All rows are made from the same 11 directions, up to rounding. Whole rows:
[[  7  20  20  -6 -19   4 -42 -16  13 -11  42   1 -35   4  14   7   9  -8
  -16  13  20  -7  -6 -19  -3]
 [  3  -3   6   5  -8   2 -10   4  26  -4  11  -7   5   1  -3  -3  10  -1
   -6  20   4  -4  -3   0   3]
 [-10  17  -1  -6   5   2  10  10  17   9   4 -16  -7  13   0  -8  21   9
  -10   9  14  -2   1 -12  12]
 [  7   4  35  31  23 -15  -4  20  23   0  10  11  15  16 -17   2  -4   3
  -13  28 -26  -8  -8  11 -14]
 [ -8 -31 -24  21 -17 -22   0  23  15 -28 -15 -10  22   3  -1  -9  -9   5
   -5   0 -25  10  12  26  -5]
 [ 11 -28 -11   8 -44  -2 -10   6  12  -6  -3   3 -19 -19  28  -4 -15 -23
  -14  -6   5  10  13 -15   2]
 [-24  11  23  -5  -8 -11   4   6 -28 -12   2  -8 -25   4 -26  -6  -4   8
   24 -17  13   2 -19   7   9]
 [  3   5   4 -10  -4 -30 -29  -8 -15 -31   5  -5 -11  13  24  10 -23  12
  -25  -7 -27  24   9   4  -5]
 [ 10 -23  -1  11 -20   2   5  12  11   4 -21  -4  -1 -19   2  -2 -10  -1
   -4  11  -7   4  -4  -5   3]
 [  8  13  15   8   1  -8 -10   7 -13  -9  19   3 -36   6  13   8 -18  13
  -20  -1 -10   9  -5 -22  -4]
 [-10  10 -18  24   4 -18   8  29   7 -25   9 -27 -11  18 -14  -3   8  39
  -18  -3  -9   2   4  -2  -8]
 [  3 -20 -23  12 -13  -9   8   6   8   9 -40  -1  14 -11   9   1  -2  -8
   -8  -9 -11   0  19   9 -12]
 [ -5  22   4   7  23 -19  15  20   3  -5  21  -7  -7  30   6  -6   1  11
  -25  -9  -4  11  15 -14   2]
 [  6 -27 -10   7  -3  19   2  15  14   3  20  27   2  -3  33  -9 -20 -20
   -5  21 -19   7  -1  -8  12]]

The start of a row, then its end:
[-22  19   2   7  23  -7  32  22  12  21  -6  -5   8  23 -14 -14  23  -2
   0  -7] | [13 -9 10  1  4]
[ 24  -3   7  15 -17 -16  -5   6  20  -4   1 -14  -7  -4   6   3  -4  -3
 -31  -4] | [  6   8  18 -22  -8]
[ -5  18  18  12  -9   0 -19  -8  11  -8   9 -16  -3  -2 -45   6  29  11
  16   7] | [ 24 -28 -17  13 -16]
[-15 -21 -34 -21 -20  -9   3  -9   4  -9 -38 -22  30  -7   2  -8  11  -2
  10 -12] | [ 3 10 15 26 10]
[13 -2  5 -7  3 -6  4 -8  3  6 -9 -4 14 -3  3  2 -3 -6 -8 -5] | [ 2  9 10 -5  1]
[ 12  14   9  -5  44 -11   3 -15 -28  -8  18  16  23  18   0  10 -18   4
  -3 -16] | [-20  11   9   6 -11]
[ -2   1  -1 -24  -7 -19 -30 -21   1 -31  12 -13  16  12   9   2  -1   1
  -7  -1] | [-4 17  8 17  6]
[-10   5  15 -22   1   4 -12 -15   2   4  15  13   5   9  10  -6   5 -26
  10   4] | [11  1 -1  8 13]
[-14   1  10  10  -8 -13  -4  11  11 -14  -3 -17   5   5 -29  -5  13  11
   9   6] | [ 4 -7 -9 19 -1]
[-27  14 -40 -10  12  -6 -11  15  38 -19   9 -27  12  35  19  -9  32  32
 -26  31] | [-17   1   8  15  10]
[  1   5  22   3   5 -10  -7  -7  -2 -13  13  -6  14   4 -28   1   3   1
  12  -3] | [ 7 -2 -7 13 -3]
[  2 -11  -1   1  -2   4 -10   2  -9  -7  -3  10  -8  -7  11   5 -18   8
   1  14] | [-24   5 -13   4   0]
[ -4  -1  10  -3   8 -10   5   2  -8  -1   6  10   7  10   5  -5 -10 -14
   2 -10] | [-4 10  7  4  4]
[-13   4 -24  16  -2  -9  25  19 -19  -5  -6  -8 -17   4  -8  -4   0  11
   2 -36] | [ 7 -1 13 -7 -9]
[ 10  -1 -43   3  14   3   2  -2  23 -12  29  -5  29  17  19  -4  15  -2
 -21  -7] | [ 3  3 32 -6 -5]
[-18 -13   3  -3 -14  16  23  20  21  37 -48  -4  -5 -16  -2 -12  13  -3
  11  30] | [  1 -10 -18   3  20]
[-19   7  22  43 -23  -1  -4  42  19   5  -4  -4 -53  -3 -21  -2   8  19
  -4  27] | [ -3 -26 -29  -6 -11]
[ -8   5 -15 -28 -12  13  -8  -9   8   8 -17 -16 -13  -6  19   0  13  13
  -6  20] | [ 4  3 -8 -7 18]
[ 20 -17   6   3  17  18  22  -2  11  36 -30  15  33 -18  -3   1  -3 -14
   6  16] | [-9 -6 -1  0  0]
[-19   3   3   2 -11  -9 -14   0   3  10 -21  13 -11   3  11   2   5 -15
  -1   2] | [ -7 -12   3  17 -11]
[-27  20  24  -4  21  -9  12   9 -16   1  13   6  -4  23 -20  -9   4  -1
  18  -9] | [  5  -2 -10  12   7]
[-12  -4   4  -3  -6  -3  -6   3   3  -1  -4   5   0   3   2  -4   0  -7
   5   6] | [-5 -1 -4 12  4]
[ -9 -17  -7  -5 -22  -6   9  13  10   2 -46 -26   1 -15  -6  -6   3  16
   1  12] | [-6  8 -8  8 14]
[-27  22  11 -31  -2 -32 -22 -16  -7 -14 -22 -20   4  21   0   2  12   7
  -3  -5] | [-3 10  4 28  5]
[  3 -14 -13   1 -37   5  17   9 -18   1 -34 -26 -35 -33  -8   0  -8  20
   6 -16] | [ 15   7  -9 -22   9]
[-12  16  -9 -20   6  17 -22 -24  18  14  18  16   8  12  19   0  28 -24
   3  12] | [ 15 -19   7   9  -2]
[-10  31 -19  -3   7 -23  -8   1  16  -9  -9 -33  -4  24   2   6  28  30
 -32  -3] | [  1  -2  18   0 -12]
[-19  15  25  -2  15   4  13   2   3  39  -8  30  -1  12   2  -7  11 -37
  12  -2] | [ 11 -18   3   6  -1]
[  7  -4 -18   1  24  13   8  -2   8  10  -3   9  27   3   6   2   4   4
  -2  13] | [-16  -4   4   6  -4]
[  7   8   6 -13   8  34   1 -19 -13  35 -15  18 -15 -21   5  12   3  -1
  14  16] | [  4 -17 -21 -12   0]
[ -1   4 -22 -19  -3   5 -12 -14   3 -11   6 -13   4   3  13   2  10   9
  -6   2] | [4 5 6 0 6]
[ 42 -23  24  23   1  -8  13   2   4  25 -33  17  16 -25   5  11 -29 -19
 -18   0] | [-19   7  11 -14 -16]
[ 22  25   3  -9  18  -5  -5 -18   0   6  15  -5  -2  10  13  11   5   4
 -27 -10] | [  9   5  18 -24  -8]
[-19 -16 -12 -13 -27 -20 -21   2  -3 -28  -6  -5  -5   6  22  -6 -11  -6
  -3  -5] | [-13  18   6  19  10]
[-16 -25  32  -4 -26  -7   6  11   4   6   2  20   0  -3   4 -22 -15 -51
  20  -6] | [14 10 -1  9 22]
[ -1 -19   0 -10 -22 -10  29   8  11   5   1 -10  15  -1   4 -25   1 -38
   3 -32] | [ 37  21  27 -13  25]
[ 37  12 -28  13  18   0   7  -4   4   8 -10 -14  -2  -5  18  20  -1  31
 -43  -4] | [-14   3  22 -32 -23]
[ -8 -21 -10   8 -14   2   5  20  10  -3 -25  -9   0 -10  -3  -5  -4  13
   3  19] | [-17   2 -12  10   8]
[  1 -20  -5  21   4  -6  21  25  -6   4 -41  -4   5 -13 -12   2 -17  24
   1   9] | [-34   3 -11  10  -5]
[  9  -5 -11 -13  22   5  23  -1 -13  14 -23   0  16  -4  12   2 -12  11
  -4   0] | [-17  14   3  -6   9]
[ -1  -2   1   8 -13  11 -23 -15 -18   9 -16  25 -22 -19   5  17  -7  -9
  13   1] | [ -9 -21 -12  10 -24]
[-10  -2  32  -4 -13  -6 -12  -3 -26   5 -18  18 -29 -11   2   6 -23  -9
  13   1] | [-12   1 -21   7   0]
[  6   2 -13  12  15  -1  15   8  -5  -4  -1  -9   9   2 -13   2   1  20
  -3  -8] | [-5  0  4 -3 -7]
[-10   6 -16 -12  16  20 -10 -27 -15   6  20  33  17   6   7   3   9 -28
  26 -14] | [  9 -18   6  19 -11]
[  5  20  28  27  12  -9 -21   4   9   8 -12   6 -13   3 -18  19   5  18
 -13  26] | [-23 -24 -17  10 -31]
[ 30  21 -19 -15  -8 -33 -16 -39 -14 -20 -28 -46  10  -7  -7  25  10  27
 -31 -43] | [ 16  13  35 -10 -26]
[-14   3 -20 -10   4  18 -21 -24 -11  17  -5  39  -1   0  28  10   5 -27
  12  -1] | [ -8 -22   5  19 -17]
[ 17 -13 -13 -15  -9  24  17  -2   5   4   3 -20   2 -20   1  -7   2  10
   4   6] | [ 19  11  -6 -26  25]
[ 10  -6 -11  -1  -7   3  -7  -5   7  13 -15   9  -6  -7  28   6  -5  -9
 -18   5] | [-10   1  11  -8  -6]
[  4 -11  13  -7   7 -11   0  -2   1   0 -20   0  24  -1  -2   0 -11  -2
   1  11] | [-19  11  -3  16   6]
[-40  31   6  -1   7 -16  11  12  -9   2 -11 -15 -17  22 -26  -7  25  14
  13 -15] | [ 14 -14  -5  16  -1]
[-15  14  -8  -6  16  18   3   1  -7 -11  22 -12   0   7 -27  -3  18  28
  23  10] | [  9 -11 -23   7   8]
[  3  -9 -25  -6 -19   4  -1  -4  -5  -2  -7  -4 -13 -10  21   1  -4  -2
  -7 -13] | [  5   6  12 -12   1]
[-13  15  39 -29   3 -14 -11  -9 -33  -9  -2  -3 -23   6  -1   3 -19  11
   9   2] | [ -8  19 -24   3  20]
[-12   8  25 -10   9  -6  26  16   2  27 -33 -10  -5   3  -6  -8   2   6
  -1  12] | [ -2   6 -11  -4  19]
[-19  -1 -24 -28  18  -6  12  -6 -15  -5  -9   0  23  17  17  -8  -1   0
   6 -13] | [-11  17  13  17  15]
[ 27   5  28   9   3  10   5 -17  13  15  13  -3  20 -14 -36   3  16 -17
  12  -4] | [ 36 -16   0 -10  -9]
[ -9  -8 -22 -11 -14  10  -3  -7   6  -5  17   5   5   2  15 -10   9 -23
   8 -12] | [19  0 13  1  8]
[ -6  -1  22  13  20 -24   8   8 -11   7 -15  24  16  14  -2   1 -18 -18
   0 -12] | [-24   3   9  21 -14]
[-35 -23 -39  -2 -22   7  -8   4 -10 -14 -27   4   2  -8   1  -5   4   4
  29   1] | [-15 -10  -9  38  -1]
[ -6  12  19 -10  39   7  31   4  -6  37 -26  11  18   7  -9  -2   3   0
  10  11] | [-10  -3  -9   4  10]
[-14   5 -10   6   2 -12 -15   4  11 -14   1  -4   6  15   1   1  10   8
  -7   7] | [-13  -5   5  19  -9]
[ -9  -1   4 -15  24   6  19   3   6  32 -21  21  20  10  22  -7  -1 -20
  -1  12] | [-14   3   6   7  13]
[ 43   7  12 -29  31  13  -1 -30  31  17  25  -4  47   6  18   2   9 -14
 -25  22] | [ 11  15  17 -23  16]
[ -7  -5  -7 -28  -6  12  -1 -21 -20 -20  22 -11  13  -5 -15  -8   4  -2
  32 -16] | [26  9 -8  7 21]
[-10   1 -11 -21   7   3  -1 -18 -21  -2   7  13   9   6  11  -2  -2 -17
  15 -21] | [ 6  5  9 10  5]
[  8  -2   5 -11 -12 -11  -3  -5   8 -11  -2 -23   7  -2  -4  -3   2   4
  -8  -3] | [11 14  6 -5 11]
[-42  12 -14   9 -24 -14 -25  24 -14 -33   8  -8 -57  16   8   0  -2  31
  -3   4] | [-18  -4 -18  12  -4]
[  1   9   2   0  -2   7 -28 -11  11  -6   5  -3  -4  -1  -5  11  13  13
  -2  23] | [ -4 -15 -13   9 -10]
[-10 -14   0   2 -23   3   1   3 -15   6 -22  10 -18 -17   2  -1 -11 -12
  15  -9] | [ 1 -3 -7  5  0]
